All rows are made from the same 10 directions, up to rounding. Whole rows:
[[ 0.57 -1.13  2.20  1.11 -0.13 -2.05 -0.63  2.80  1.30 -0.10  3.16  0.02
   2.83 -0.65  0.82  1.75 -0.80  3.94 -2.29  0.10 -0.22]
 [ 0.49 -1.11  2.32  0.35 -0.46 -1.02  0.71  2.17 -0.23  1.61  1.03 -0.94
   0.87 -0.76  1.57  0.99 -0.09  3.52 -1.26  0.02 -1.14]
 [ 1.61 -2.31  0.96 -0.27  0.41 -0.09  0.65  0.69 -0.39  3.12 -1.12 -1.19
  -1.33  1.18  1.72  1.29  0.64  0.46  0.57 -0.50  1.48]
 [ 1.16  1.72  0.53  3.59  1.71 -0.62 -1.35  2.85  0.34 -0.86  1.01  1.60
   2.37 -2.00  0.52 -3.43  0.48 -1.52 -4.34  0.73  1.04]
 [ 0.34  2.76 -2.62 -0.99 -1.19  0.09 -1.32 -0.99 -0.03 -0.07 -0.97 -1.29
  -1.34  0.98 -2.43  0.68 -0.09  1.66  3.33 -3.19 -4.42]
 [-0.85  1.27  1.09  0.71  0.39 -1.45  1.46 -0.15  0.52 -1.40  0.49  0.17
  -0.84 -4.34  0.53 -1.11 -0.81  1.80 -1.38 -1.79 -0.44]
 [-0.96  1.49  0.51  0.93 -1.59  1.12  4.69 -0.43  0.12 -1.16 -1.86 -0.99
  -2.65  1.28  0.16 -0.54 -3.30 -0.96 -0.04 -1.22 -0.28]
 [-2.48  2.98  0.55  1.47 -4.68  0.84 -0.94  2.13 -0.83  1.86  0.64 -3.21
  -1.95  1.65  1.65  1.00 -2.88 -0.70 -3.40  4.24  0.07]
 [-0.11  0.38 -0.37 -1.43  0.02 -2.83 -2.57  0.40 -0.43  1.88  1.80 -2.12
  -0.35 -1.51  0.87 -0.71  0.14 -0.76 -1.15  0.30  1.37]
 [-0.30  3.82 -1.30  1.40 -0.24  0.02 -2.55  2.73  0.65  1.84 -0.23 -1.68
  -1.37  0.36 -1.68 -0.89 -0.32 -0.44 -1.30 -0.29 -2.50]
 [-1.00  0.79 -0.01 -1.08  0.05 -0.49  0.78  1.55  0.01  2.28 -0.20 -2.51
  -1.72  2.16 -0.53 -1.17 -1.53 -2.91 -0.87  0.92  0.44]
 [-0.53 -3.40  2.79  0.09 -0.62  3.12  3.57  0.26 -0.97  3.02 -2.87 -0.25
  -2.48  1.54  2.55  2.24  0.52  0.47  0.23  2.60  1.52]
 [ 0.91 -0.41 -0.31 -1.79 -0.13 -2.98  1.82 -1.01  0.19  0.12  0.65 -2.27
  -1.21  0.49  0.48 -0.24 -2.22 -0.35  1.14 -3.33  1.22]]

Rows cut short, each followed by the rest of it:
[ 0.20 -3.19  0.62 -3.31  2.60 -1.54  1.95 -1.83 -0.08 -1.16  0.83  1.12
  1.87 -0.70 -0.75 -0.82  1.04  0.12  2.21]  [-1.39  0.22]
[-0.24  1.40 -2.72 -0.63 -1.23 -0.36 -0.90 -3.86  0.49 -2.83 -0.23  0.33
 -1.49 -0.54 -0.85  0.88 -0.98 -0.92  2.38]  [-2.16  1.11]
[-0.29  1.61 -1.60 -0.44 -1.35 -1.73 -3.93 -0.50 -0.57 -0.18  2.06 -0.96
  0.83 -0.89  0.31 -0.39  0.08 -0.93 -0.98]  [1.14 0.85]
[ 0.17  0.63  0.84  1.44 -0.17 -1.56  3.85  0.77  2.12 -1.04  0.12 -1.36
 -2.22  0.92  0.35  0.17 -4.38 -0.88 -1.35]  [-2.85  2.52]
[-0.33  0.81 -0.92 -0.39  0.07  1.03 -0.33 -0.11 -0.54  0.98 -1.25 -0.49
 -1.11  1.05 -0.67 -0.82  0.43 -1.92  0.54]  [ 0.62 -0.44]
[-0.98 -2.86  2.16  0.15 -0.08  1.38  1.71  0.01  0.21 -0.76  0.49  1.63
  1.39  0.55  1.08  1.57  0.04  0.57 -0.85]  [2.88 1.75]
[ 1.87 -1.64 -0.84  0.65  0.14  1.49  2.33 -3.57 -0.27 -0.20 -3.61  0.79
 -3.54 -0.01  1.73  1.17  0.28 -1.18  2.72]  [-2.76  3.35]
[ 0.36 -1.70  0.74 -0.38  2.13 -0.70  2.63  0.28  1.80  0.14 -0.38  0.00
 -1.18  0.97 -0.57  0.30 -1.27 -1.16  0.35]  [-1.83  2.19]
[ 0.29 -1.14  1.92  1.65  0.72 -0.32  3.08  0.00  0.73  0.12 -1.00  0.16
 -2.23 -2.02  2.29 -0.02 -1.22 -0.25 -1.72]  [-0.99  3.49]
[ 0.70  1.78 -1.00  1.80  0.16 -0.50 -1.88  1.52  1.39 -0.35  0.75  0.00
  0.34  0.65 -1.05  0.08 -0.73 -0.29 -1.09]  [-0.83  0.02]
[ 1.55 -0.80 -0.20 -1.54  0.43 -1.42 -1.99  2.11 -1.03  2.95  1.10 -1.80
  1.90  2.40 -0.16 -0.53  1.11  0.09  0.30]  [ 0.33 -1.47]
[ 0.51 -3.63  1.95 -1.66  1.91 -0.85  0.67  0.01 -1.49  0.79  0.97  1.01
  2.70 -1.09  1.76 -1.50  2.14 -0.51 -0.76]  [2.04 1.70]
[-0.39  3.74 -1.14  0.68 -1.48  0.50  2.66 -1.01 -0.42 -0.57 -2.59 -1.64
 -3.76 -0.80 -0.63 -1.42 -2.00  0.12  1.21]  [-3.51 -2.80]
[-3.39  0.04  0.47 -4.70 -0.06 -0.68  0.62 -1.78 -2.56  0.73  0.47 -1.32
 -0.19 -2.64 -0.31 -2.59  1.30 -0.87  0.77]  [ 2.49 -2.40]
[ 0.26 -0.40  0.95  1.28 -0.12  0.44 -1.33 -0.35 -0.83  1.35 -0.85  0.56
 -1.25 -3.91  2.44  0.60  2.12  1.91 -1.04]  [0.65 0.96]
[-0.22 -1.40  1.20  0.88  0.20  2.67 -0.80  1.28 -0.36  4.03 -2.38 -0.20
 -2.54  0.05  1.37  2.01  2.24  0.57 -0.32]  [2.46 0.64]
[ 0.93  0.51 -1.25  0.16  0.95  0.53 -2.83  0.68 -0.40  3.19 -1.48 -0.84
 -1.80  0.14 -0.01 -0.26  2.07 -1.54  0.27]  [0.25 0.47]
[-1.51  0.38 -0.54 -0.18 -1.08  0.76 -0.55 -0.61  0.91 -1.63  0.88  0.53
  0.43  1.22 -1.16  1.47 -1.02 -0.26  0.19]  [1.42 0.12]
[-0.69 -1.22  0.82 -1.95 -1.69 -1.00  0.43 -1.21 -1.94  1.16  0.59 -1.67
 -0.38 -0.59  2.33  0.05 -0.17 -0.08 -0.13]  [1.61 1.19]
[ 0.80 -0.56  1.16  1.21  0.18 -0.71  0.11  1.77  0.30  1.73  0.20 -0.86
 -0.54 -0.04  1.53  0.23 -0.46  0.06 -1.85]  [0.20 1.73]
[ 2.94 -1.47 -0.47  0.49  0.00  0.05  0.89 -0.85 -0.50  0.91 -1.64 -0.24
 -0.74  1.60  1.28  0.89  0.31  0.45  1.94]  [-2.68  1.01]
[ 1.09 -0.73  2.51  1.35 -1.24 -0.10  1.30  1.83 -1.62  3.56 -1.20 -1.87
 -1.74 -1.64  3.71  0.45  0.40  2.77 -1.67]  [ 0.10 -0.10]
[-3.96  1.92  0.76 -1.93 -2.45 -0.91  0.84  0.00 -0.04 -0.58  1.84 -2.16
 -0.99 -1.00 -0.56  0.26 -2.53  0.71 -1.11]  [ 2.01 -1.73]
[-0.13  2.08 -1.21 -0.42  0.28 -1.20 -2.54  0.71 -1.05  2.22 -0.02 -1.86
 -1.24 -1.15  0.25 -2.52  0.72 -2.68 -1.34]  [0.65 0.41]
[ 1.60  0.24 -0.40 -0.37  0.48 -1.57 -0.11  1.92  1.36  1.39  0.56 -1.71
 -0.04  2.32 -1.49  1.25 -1.07  1.95  1.30]  [-3.25 -2.05]
[-0.48 -0.55 -0.48  1.34 -1.93 -0.01 -1.57 -0.82  1.37 -3.26  2.61  1.44
  2.33  1.90  0.30  2.37 -1.95 -0.83 -1.34]  [2.31 3.50]
[-0.69  0.16  1.08  0.24  2.41  1.89  2.88  0.88 -0.74  0.37 -2.27  1.22
 -0.35 -0.87 -0.75 -3.41  1.26 -1.93 -0.60]  [ 0.66 -1.48]
[ 0.16 -1.65  0.02 -1.46  0.08  0.81  0.56  1.39  0.15 -0.13  1.08  0.16
  3.24  5.50 -1.97  0.62 -0.49 -0.74  1.15]  [ 1.66 -1.59]
[ 1.60 -0.06 -0.36  2.07 -1.87  1.89 -0.59 -0.48 -2.00  0.87 -1.77  0.18
 -0.32  1.21  2.63 -0.16  0.76 -1.36 -0.63]  [1.63 1.73]
[-2.04 -1.95  1.25 -2.91 -2.02 -0.19  2.43  0.28 -0.30  0.85  1.35 -2.31
  0.23  4.40  0.09  1.65 -2.70 -1.00  0.34]  [2.79 0.58]
[-0.33 -1.75  2.16  0.07 -0.18  0.43  3.43  1.06  1.39 -1.45  0.74  0.78
  1.51  1.54 -0.74  2.27 -1.61  3.67  0.64]  [-0.86 -1.96]
[ 2.11  0.69  0.09  3.34 -1.75  1.49 -0.32  1.66 -0.86  1.02 -1.19 -0.19
  0.15  2.19  1.95  0.18 -0.35 -0.25 -1.54]  [0.70 0.68]
[-0.97  1.79  0.04  0.52 -3.41  0.36 -0.12 -0.05 -2.01  0.70 -0.08 -1.97
 -0.96  0.36  2.09 -0.63 -1.35 -0.98 -1.66]  [2.38 0.21]
[-0.07  1.12 -1.29  1.03 -1.85  0.71  1.31 -1.27  0.39 -3.03  0.10  0.38
  0.41  3.00 -0.48 -0.04 -2.79 -2.43  0.10]  [0.02 1.42]
[ 1.07 -2.90  0.66 -1.79 -0.33 -0.78 -0.23  0.56  0.21  2.82  0.44 -1.72
 -0.29  2.69  0.69  3.15  0.06  1.73  1.69]  [-0.30  0.61]
[-0.67  1.20  1.20  2.14 -2.10  1.72  3.68  0.33 -1.36  0.70 -2.37 -1.30
 -2.95  0.68  2.65 -1.56 -2.32 -2.70 -2.35]  [1.53 2.01]
[-1.09  0.28 -1.89 -1.45  0.60  2.76 -0.23 -0.62  0.41 -0.03 -1.60  0.63
 -0.37  3.97 -3.33  0.34  0.60 -2.60  2.66]  [ 1.17 -1.76]
[ 1.39  0.00  0.98  0.92  1.02 -0.03  0.29  3.35  0.40  0.40  0.78  0.42
  3.06  1.75 -1.36 -0.48  0.39  2.45 -0.42]  [-0.79 -3.74]
[ 0.61  0.33  0.31  4.82 -1.66  3.52 -0.95  0.03  1.19 -4.48  0.18  4.69
  3.32  0.09 -0.08  2.81  0.49  3.55 -0.85]  [ 1.37 -0.93]
